The rows of a group lie close to one hidden flat surface of 8 dimensions, which may be shifted away from zero. Surfaces can cross.
Some rows, each with its group after it:
+2.39; +1.20; -0.40; +2.52; +0.60; -2.57; -0.14; +1.85; -0.09; -0.31; +1.92; -0.25; -2.39; +1.96; -2.65	A
-0.68; -2.08; +1.55; -1.35; +3.11; -0.26; +4.11; +2.03; +1.62; -1.20; -1.66; +0.88; -1.30; +2.10; -0.52	K
+0.25; +0.98; +0.33; -1.02; +0.64; +1.27; +1.51; -1.12; -0.97; -0.47; +2.18; +0.98; -1.70; +2.00; +1.63	D
+0.26; -1.95; -0.68; +1.75; +1.77; -0.92; +1.09; -1.67; -2.17; +0.11; -1.43; +0.67; +1.19; -1.50; -1.41	D
-0.86; +0.13; +1.06; -1.36; +0.06; -0.42; +0.41; +2.81; +0.40; +3.30; +1.00; -0.91; +1.90; -0.86; -1.19	Y
-2.37; -1.24; -1.00; +1.40; -1.60; -0.65; +4.16; +1.87; +2.82; +3.71; -0.88; -0.86; -0.31; -2.92; -3.00	K
-0.87; +0.39; +0.42; +0.22; +0.84; -1.22; +2.22; +0.75; +1.45; +1.68; +0.60; +0.59; -0.92; +0.48; +0.16	D
-1.25; -2.80; +1.24; -0.90; +2.51; -1.49; +5.25; +4.74; +5.05; +1.15; -1.56; -1.13; +1.06; +1.88; -3.39	K
+0.96; +2.58; +0.38; +2.91; +0.41; -2.14; +0.50; -2.25; -1.97; -1.06; +0.69; +2.21; -2.51; +0.04; -0.80	V
-0.51; +1.11; +2.04; +2.77; +0.00; +0.71; -1.04; +2.85; +1.31; +0.79; +0.34; -1.28; +1.14; +0.71; +0.35	D
+1.01; +0.74; -0.61; -1.68; +0.33; -1.91; -3.34; -1.25; -0.70; -1.60; +0.34; +0.19; +4.14; +0.55; -3.67	Y
-2.85; +2.56; +0.47; -0.17; -0.60; -0.35; -2.40; -1.16; +0.14; +0.75; +1.72; -1.28; +2.15; -0.50; -0.42	Y
+2.77; -1.27; +0.01; -0.27; +3.79; -3.46; +2.85; +1.76; -1.30; +0.20; +1.38; +0.86; -2.73; +2.31; -1.83	V
-1.42; +3.41; +0.29; -2.82; +0.67; -1.21; -1.15; -1.52; -2.34; -1.53; +1.11; +3.24; +4.57; +2.00; -1.47	A
-0.11; +3.73; +3.20; +2.39; -1.72; -5.52; -2.37; +1.84; -1.17; +1.27; -0.73; +3.05; +0.19; -0.61; -0.75	D
-1.60; +0.50; +1.08; -0.77; +0.17; +0.63; +0.85; -1.30; -2.04; +0.66; -0.16; -0.43; -0.41; -1.89; -0.19	Y
-1.15; -1.09; -1.89; +0.54; +0.87; +0.24; +2.17; -0.80; +0.97; +0.56; -0.25; -1.49; +0.25; -0.88; -2.64	V
+1.52; +2.37; +0.65; -1.63; -0.68; +1.38; -0.08; -1.32; -0.67; -3.55; +0.02; +3.28; +2.21; +3.06; +3.07	A
-0.10; +0.80; -0.58; +1.14; -1.52; -0.06; +1.60; -2.32; -0.15; -1.09; -0.26; +2.04; -1.68; -0.81; +0.24	V
+5.47; -1.78; -1.60; -3.06; -2.05; -0.68; +3.12; +0.28; +2.42; -0.48; +0.40; +2.09; -2.69; +2.86; +1.31	Y
-0.17; -2.89; -1.33; +1.03; +1.23; +0.55; +1.07; -1.39; +2.19; -0.42; -0.90; -1.59; +2.06; +1.78; +1.14	D
+3.59; +0.22; +0.27; +1.12; -1.01; -2.49; -0.90; -0.13; +1.19; -2.30; -0.83; +1.87; -0.26; +2.31; +1.40	D
+0.13; -1.40; -2.26; -0.64; +0.22; -2.41; +1.41; +0.67; +1.48; +0.25; -1.04; +0.27; +2.46; -0.37; -5.19	K
+1.86; +0.09; -2.22; -2.81; -5.27; -0.86; +1.79; +3.12; +3.22; +3.91; +1.07; +1.12; +0.15; -1.76; -1.81	Y
+0.98; +0.46; -3.23; +2.51; +1.06; -2.75; +1.49; -3.69; +0.53; -2.37; +0.77; +0.10; +0.89; +1.36; -6.14	V
-5.40; -0.49; -0.58; -5.02; +1.12; +0.24; +1.57; -0.99; -0.71; +2.89; -1.41; -0.65; +6.05; -3.45; -3.60	A
-0.82; +0.73; +2.83; +0.63; -2.95; -0.05; -1.29; +3.70; +0.08; +2.40; -1.56; -0.99; -0.74; -4.20; -0.14	V
-1.83; +1.62; +0.46; +2.97; +1.84; -1.17; +2.33; -0.84; -0.62; +1.38; +1.01; +0.02; -1.78; +0.29; -0.03	V
+1.49; -2.92; +0.78; +2.98; -0.81; -2.88; +3.21; +5.02; +8.43; +2.60; -2.22; -1.51; -0.46; +2.59; +0.47	D
-3.43; +2.06; +3.50; +1.70; -0.62; +0.49; +2.22; -1.08; +0.87; -1.73; -2.40; +0.80; +0.04; -1.00; +1.63	K
-0.68; +0.07; +1.26; +1.62; +1.35; -0.12; -0.86; +1.84; +1.62; +0.74; +0.43; -1.65; +1.95; +1.77; -0.56	D
+3.55; -4.00; -3.33; -1.23; +0.10; -0.17; +4.78; -3.65; +2.92; -2.96; -1.74; +0.83; +2.43; +2.28; -2.34	K
+1.07; +2.75; +1.88; +1.28; +0.47; -1.31; -2.86; +1.81; -2.14; -0.75; +0.96; +1.17; +1.87; +0.34; -1.09	D
+0.93; -1.48; -0.89; +2.79; +0.59; -1.23; +1.46; -0.28; +1.27; +1.53; -0.07; +0.18; -0.06; +1.04; +1.06	K
-1.12; +2.35; +0.72; -0.04; +0.79; -4.45; +2.42; +0.36; -1.43; +1.56; +0.62; +2.40; -1.79; -1.02; -3.38	V
-0.73; -0.86; -0.43; -0.63; +3.16; +0.37; +0.96; -2.27; -4.13; -0.60; +0.58; +1.73; -2.62; +1.26; +2.77	K
+1.39; -0.02; +2.22; +0.15; +0.79; -0.88; -0.38; +2.44; +0.05; +0.48; -0.49; -1.06; +1.44; +0.36; -1.05	Y
-2.60; -0.38; +0.79; +1.30; +2.15; +3.48; +2.29; -2.02; -0.29; +0.58; +1.22; -1.59; -2.07; +1.98; +5.79	D
+2.68; +0.92; +1.11; +3.06; +2.20; -0.28; -1.53; +3.36; +2.15; -1.57; +1.79; -0.32; +0.02; +5.68; +1.28	A
-2.79; -2.02; -2.05; +0.53; -4.55; +6.41; +2.08; -2.13; +2.74; +2.02; -0.66; -3.59; +1.15; -5.08; +0.87	Y
-5.51; -1.26; -0.76; -2.83; +5.70; +2.14; +1.68; -1.59; -1.24; +3.82; +2.76; -3.19; +2.21; +1.75; +1.64	Y
-0.12; +2.27; +0.26; -1.36; -1.07; -1.17; -1.95; -0.06; -0.14; -1.55; +0.10; +1.69; +4.00; +0.61; -2.57	A
+0.65; +0.24; +2.48; -6.23; +1.13; -2.99; -2.04; +3.63; -3.58; +1.89; -0.46; +4.02; +2.20; +0.45; +2.18	V
-0.68; +2.55; -0.51; +2.72; -1.77; +1.09; -1.34; +0.39; +2.32; -1.71; +1.69; -1.10; +0.91; +0.69; -2.66	A
-2.06; +0.17; +0.95; +4.06; +0.12; -1.92; +2.10; +2.62; +2.82; +4.77; +0.11; -0.62; +0.61; +0.13; -0.31	K
-4.31; +0.08; -0.18; +0.05; -0.81; +2.11; +2.00; -1.27; +0.95; +1.78; -0.86; -0.03; +0.66; -2.51; +1.48	V
+0.34; -0.99; +0.62; +2.94; -2.06; -1.12; +6.09; +1.26; +5.20; +1.50; -1.42; +0.93; -0.57; +0.88; -0.05	K
+0.98; -0.39; -0.73; +1.67; +1.72; +2.94; -4.35; -3.03; -1.92; -3.27; +1.16; -2.17; +0.47; +1.76; +2.49	A
-0.26; +0.14; -0.03; -0.38; +0.33; +0.33; -0.94; +0.64; -0.26; -0.06; +0.27; -0.09; +1.59; +0.81; +0.74	A
-1.20; +0.58; +0.56; +0.57; +1.31; +0.97; -2.55; -0.55; -0.70; +0.18; +0.90; -2.19; +3.62; -0.09; +0.13	Y
-0.35; +0.85; +1.49; +0.63; +0.32; -0.93; +0.44; +0.47; -1.08; +1.03; +0.08; +0.20; -1.38; -1.32; -0.49	V
+1.47; -3.16; +0.31; -2.45; +2.96; +3.19; -0.30; +0.17; -4.38; +0.67; +0.70; -0.30; +3.69; -0.99; +0.52	Y
+2.88; +1.19; -1.60; +4.31; -0.50; +0.00; -1.78; +0.22; +1.83; -3.05; +1.74; -2.13; -1.52; +2.46; -1.48	A
-3.31; -2.33; -0.13; -1.74; -1.98; +3.66; -0.40; -0.73; +1.66; +0.95; -2.67; -2.43; +3.75; -3.59; +0.54	A
-1.18; -2.03; -0.18; -0.25; +0.70; +1.58; -0.27; +0.84; +1.78; -1.90; -1.71; -1.51; +2.31; +0.30; -1.55	K

New rows. What belongs after each?
+1.79; +0.76; +3.31; +3.13; -1.83; -0.32; -1.53; +1.00; +2.80; -3.33; -2.68; -2.13; -1.45; -0.40; -1.05	Y
-1.56; -0.57; +1.29; +0.21; +2.17; +0.75; +2.13; +0.09; +1.20; +1.55; +0.21; -2.57; -1.05; +0.70; +1.45	Y
-0.74; +2.13; +2.35; -2.26; +1.78; -5.24; +3.24; +2.34; -1.81; +2.81; +0.56; +5.54; -1.26; +2.52; +0.15	V
-1.16; -0.72; +0.13; +0.92; +0.79; +1.37; +4.91; -2.64; -0.07; -0.01; -0.08; +2.69; -2.46; +3.19; +5.91	V
+2.33; -0.05; +0.58; +1.98; -0.21; -0.06; -0.17; +0.70; -0.67; -1.22; -0.58; +1.59; -0.09; +0.07; +0.09	D
-3.07; +0.50; +1.21; +0.49; -0.07; +0.37; +2.29; -0.52; +0.25; -0.13; -1.50; +0.54; -0.25; -1.95; -0.30	K
-1.94; +0.52; +0.42; -2.28; -1.02; +0.36; +1.13; +0.79; +0.47; +0.89; -0.85; +1.45; +2.11; -1.26; -0.55	A
-0.36; +1.41; +0.20; -1.83; -0.68; -0.49; +2.81; +1.39; +2.01; +0.94; +1.37; +0.81; -0.39; +0.82; -1.49	D
-0.54; -2.82; +1.30; +3.62; +4.19; -5.37; +1.50; -1.20; -3.40; +2.25; -1.82; +2.47; -0.31; -0.49; +1.09	D
+0.85; +2.61; +0.96; -0.91; +0.44; +1.89; -1.65; +1.69; +2.04; -2.06; +2.45; -1.10; +1.10; +4.19; +0.47	D
-0.60; -1.32; -1.11; +2.17; +0.37; +1.42; -2.47; +0.23; +0.91; +0.03; +0.54; -3.41; +0.96; -0.27; -1.54	A
-0.48; +0.86; +2.53; +0.49; +0.50; +0.79; +0.07; +0.15; -0.90; +0.14; -0.52; -0.80; -0.74; -1.43; +0.51	Y
+2.45; -2.68; -1.98; -0.23; +0.99; -0.09; -0.60; +1.50; +0.10; -1.23; -0.78; +0.07; +0.18; +0.97; -1.10	K
-0.35; +1.24; +1.43; +1.62; +0.52; -0.87; +5.12; -1.43; +0.92; -0.45; +0.20; +4.48; -3.69; +3.85; +6.06	V
-2.33; +1.48; +3.35; +3.01; +2.69; +0.12; -3.53; +1.62; +0.19; -0.19; +0.16; -3.40; +3.07; +0.55; -0.12	Y
-3.33; +1.80; +0.04; -0.21; -1.78; +0.07; +1.58; -2.09; +0.10; +1.49; +0.20; +0.64; -0.46; -1.73; -0.73	D
-0.81; -0.40; -2.25; +1.23; +0.54; +0.30; -2.91; -2.31; -4.49; +1.00; +1.51; +0.48; +0.02; -2.15; +0.55	K
+0.23; +4.41; +2.32; +4.58; -3.06; -3.79; +0.51; +3.29; -0.42; +1.75; +0.04; +1.37; -3.52; -2.41; -2.77	V
-1.75; -0.21; +1.12; +4.56; -3.02; +0.32; -0.59; -2.79; -1.41; +0.32; -2.87; +0.38; +0.47; -4.84; +1.20	D
-2.08; +0.17; -1.21; +2.20; +0.15; -0.42; -0.25; -1.50; -1.12; +2.18; +0.36; +0.39; +1.31; -1.28; -0.33	K
+0.80; +2.45; +2.87; +2.71; -1.88; -1.04; -2.55; +3.49; -1.61; +1.17; -0.47; +0.25; -2.20; -1.90; +0.48	V
+0.98; -2.94; -0.35; +2.79; -0.22; -5.09; +0.19; +0.50; +5.17; +0.84; -3.18; -0.27; +1.96; +2.41; +0.22	D
-3.70; +1.93; +2.10; +0.90; +3.12; -0.69; +0.31; +0.24; -1.84; +2.46; +0.83; +0.44; +0.20; +0.37; +2.47	V
+2.77; -1.24; +2.31; -2.81; +2.38; -1.61; +2.29; +4.61; -4.22; +3.33; +0.21; +2.07; +0.98; -1.05; -1.75	Y
-3.48; +2.41; +0.89; +0.64; +0.11; +2.41; +1.45; -0.25; -1.09; +1.78; +1.08; -1.05; -0.28; -2.13; -1.10	D
+1.25; -0.22; -0.20; +1.40; -2.58; -0.81; +3.19; +0.20; +2.99; -1.03; -1.34; +2.63; -1.49; +0.60; +0.34	V
-0.76; +0.29; +0.12; -1.98; +5.83; -0.88; -5.06; +0.54; -2.17; +2.10; +3.44; -1.37; +6.92; +4.52; +0.35	Y
+0.99; -2.57; +0.80; +0.08; +1.30; +4.55; +0.14; -3.29; -1.87; -2.57; -1.24; -2.05; -0.55; -0.54; +2.94	Y
+4.60; -1.80; +3.89; +0.45; +1.23; +1.05; +1.26; -1.42; -3.51; -5.99; -3.62; +0.56; -1.47; -2.57; -1.81	Y
+1.42; +0.39; +1.22; +0.44; +1.08; -0.39; -0.35; -0.64; -2.78; -0.39; +0.57; +1.56; -2.58; +1.06; +2.73	V
-1.11; -1.98; -1.00; +1.45; -1.27; +1.33; +1.16; +1.67; +1.73; +1.45; -1.17; -1.81; +0.11; -1.60; -1.42	K
+2.81; +0.78; -0.75; +2.82; -2.53; +0.33; -1.73; -3.01; -1.58; -3.80; -0.64; +1.90; -1.59; -0.70; +0.43	V
+0.24; +0.13; +1.99; +0.53; +1.53; +1.40; -1.30; +0.48; -1.00; +0.47; +0.79; -1.58; +1.07; +0.04; +1.94	Y
-0.66; -0.84; -0.41; +0.97; +1.91; +0.85; -1.52; +0.71; +0.16; +0.03; +0.73; -2.09; +0.90; +1.17; +0.80	A
+3.88; -4.45; -3.97; -0.71; +2.43; +0.71; +3.29; -3.07; +1.62; -3.30; -0.02; +0.14; -0.58; +4.29; -0.03	V
+1.04; -1.52; -1.19; -1.74; +0.48; -1.19; +1.97; -0.78; +0.29; -1.66; -1.07; +1.49; +0.97; -0.07; -3.22	K
-1.28; +0.86; +1.92; +0.89; +1.31; -1.65; -0.07; +2.42; +0.19; -0.17; -1.50; +0.73; +1.20; +0.34; -0.95	K
+4.79; -2.22; +1.11; +2.51; +2.50; -2.37; +0.32; +4.60; -1.48; -1.05; -0.39; +1.20; +1.61; +0.86; -3.21	D
+0.90; +3.74; -1.38; -0.24; -2.19; +1.45; +1.22; -4.06; -2.05; -2.51; +1.60; +3.08; -3.29; -0.25; +0.77	A
-0.32; -3.91; -1.96; -4.26; +1.29; +0.40; +4.26; +0.49; +2.64; +1.16; -0.87; +0.27; +2.86; +0.94; -0.98	V
-1.39; +0.58; +0.82; -0.63; +3.96; -0.58; -3.75; -0.59; -2.62; -0.03; +0.95; -1.55; +5.20; +0.99; -1.58	Y
+0.39; -1.31; +0.23; +3.99; +0.49; +3.09; -0.29; -0.06; -1.15; +0.58; +0.85; -3.97; -3.98; -2.08; +1.10	V
-3.03; -0.60; +2.50; +4.16; +2.41; +1.03; +1.93; +0.61; -0.94; +2.86; -0.15; -1.73; -1.11; -1.37; +2.67	D
+3.28; -4.02; -0.35; -0.20; +0.08; +2.35; -0.84; +3.93; +3.08; -3.14; -2.37; -1.35; -0.48; +1.50; -0.45	K
+3.65; -1.29; -0.86; -3.14; -1.05; +0.32; +1.08; +0.63; -1.81; +0.46; +0.31; +1.89; +0.82; -1.37; -1.36	Y
-1.95; -2.15; +1.26; +0.98; +3.14; +1.64; +2.01; +2.69; +0.93; +0.37; -0.88; -0.74; -1.58; +1.53; +1.72	K
+0.17; -1.03; -2.05; -0.06; +3.47; -1.33; +0.92; -1.36; -2.85; +1.44; +2.28; -2.00; -4.60; -0.32; -1.43	A
-1.27; +2.37; +2.54; +3.19; -1.83; -0.24; -1.51; +2.45; -0.13; +0.41; -1.22; +0.85; -1.45; -1.52; +1.30	K
+1.15; +0.79; +1.73; +0.40; -0.95; -0.78; -0.43; +1.16; -1.26; -0.50; -0.57; +1.96; -1.35; +0.09; +1.54	V
+0.64; -0.93; +0.75; +2.73; +0.38; -0.14; +1.32; +0.85; +2.31; -0.50; -0.22; +0.57; -0.75; +3.03; +2.42	V
-1.46; -1.39; +0.22; +3.51; +3.22; +2.27; -2.83; +0.28; -0.82; +1.00; +0.36; -1.77; +1.72; +1.83; +4.02	K
-3.04; +0.34; -2.37; -0.47; +0.68; +4.33; -0.32; -4.39; -1.85; -1.10; +1.12; -2.07; +3.78; -2.10; -3.15	D
+0.25; -0.14; -0.25; +0.15; +0.09; -1.35; +2.61; -0.95; +1.38; -1.14; -0.61; +3.16; +0.35; +2.85; +1.38	V
-0.11; +1.29; -2.59; -1.81; -3.52; +1.74; -3.00; -0.87; +3.05; +1.07; +1.35; -1.29; +4.03; +0.20; +0.93	Y
-1.64; +4.99; +5.41; +1.74; +1.23; -2.05; -1.82; +2.18; -3.95; +2.80; +2.14; +1.61; -3.02; +0.74; +5.11	Y
-0.73; +2.62; -0.21; -0.56; -1.24; +0.86; -1.52; -1.87; +0.86; -1.69; +0.95; -0.04; +1.08; +1.17; +0.86	D
+0.90; -4.23; -1.03; -2.67; +2.26; +4.70; +2.03; -1.15; -1.97; +0.63; +0.52; -1.13; +1.71; -0.38; +2.35	Y
+0.54; -1.09; -1.28; -0.43; -1.16; +3.19; +0.13; -0.17; +2.67; +1.73; +1.13; -2.07; +0.21; +1.69; +4.29	Y
-0.26; -3.09; +1.13; -5.85; +6.35; -0.07; -3.20; -2.30; -6.41; -0.57; -0.09; +1.14; +4.04; +2.79; +5.04	A
+2.44; +0.95; +0.01; -2.05; -0.66; -1.26; -1.84; +0.65; -1.91; -0.24; +0.78; +1.96; +1.84; -0.15; -0.48	Y
+1.68; -1.22; -2.61; +1.61; -4.78; +0.94; +0.76; -1.46; +1.91; -0.95; -2.19; +0.19; -0.30; -3.16; -0.90	K
+2.00; -1.13; -1.46; +1.79; +2.67; -0.87; +1.41; -1.54; -3.49; +2.08; +2.70; +2.14; -3.59; +2.82; +5.16	K
-0.94; -1.62; +0.46; +3.20; -0.75; -1.35; +3.17; +2.79; +2.75; +2.76; -1.73; -0.18; -0.63; -2.52; -1.55	D
-2.87; -4.95; -3.14; -0.35; +2.81; +3.66; -1.19; +2.18; +0.78; +2.02; +0.46; -4.61; +1.79; -1.64; -2.05	K
-2.70; -0.95; +0.20; -0.33; +0.08; +3.13; +1.40; -0.55; -1.47; +2.78; +0.13; -2.94; -2.39; -4.31; +0.41	V
+0.50; +0.21; +0.45; +2.77; +0.11; +1.62; -2.26; -2.03; -1.51; -2.06; -0.23; -0.99; -0.80; -0.04; +2.24	V
+4.49; -2.38; -2.11; -0.21; -1.26; -0.95; +2.49; +0.89; +0.93; -0.67; +0.33; -1.06; -3.95; -2.13; -4.04	V
-0.83; +0.95; +1.36; -0.96; +0.68; +0.55; -1.77; +0.06; -1.08; +0.00; +0.15; +0.29; +1.34; +0.65; +1.40	A
-1.09; +1.48; +2.16; +2.13; +2.13; +2.25; +1.52; +2.25; +1.47; +0.48; +1.44; -0.77; -1.41; +4.21; +5.26	A
-2.41; +2.28; -1.26; +4.74; +4.23; -1.16; +3.25; -5.37; +0.10; -2.05; +1.12; +2.71; +0.98; +6.03; +1.52	V
-1.83; +0.34; +1.88; +1.76; -1.28; +1.66; +1.18; +0.42; +2.63; -0.37; -1.63; +3.38; +0.62; +3.84; +7.68	V
-1.50; -0.35; -1.33; +0.29; +0.29; +1.65; +3.24; -3.75; -0.54; -0.02; +0.34; +0.59; -1.92; -0.67; +0.79	V
-1.31; -0.97; -3.02; -3.45; +3.12; +0.01; +0.82; +0.10; +0.55; +3.76; +3.63; -0.81; +3.53; +3.79; +1.67	Y
+0.79; -2.53; +1.82; -1.35; +2.27; +1.35; +2.70; -1.95; -2.59; -2.56; -2.22; -1.29; +1.14; -3.41; -3.41	Y
+1.49; -2.69; -2.02; +0.34; +1.27; +0.24; +3.14; -0.53; +3.31; -1.27; -0.69; +0.12; +0.15; +3.75; +0.70	V
+0.18; +1.68; +1.17; +1.49; +3.21; +3.43; -0.51; -1.51; -1.25; -1.59; +2.55; +0.67; -1.37; +5.17; +6.52	A
-2.19; -0.91; +0.02; +0.33; +2.17; +0.34; +3.62; -1.25; +0.71; +0.61; -0.57; +0.33; +0.20; +0.61; -0.28	K
-0.38; +0.17; -0.63; +0.69; -0.88; +1.35; -1.11; -2.19; -2.32; -0.77; -0.06; -1.92; -0.81; -3.35; -0.53	V
+0.48; +1.55; +1.06; -0.22; -0.21; +3.15; +2.04; +1.05; -1.05; -0.77; +1.79; -0.31; -1.12; -0.77; -0.59	D
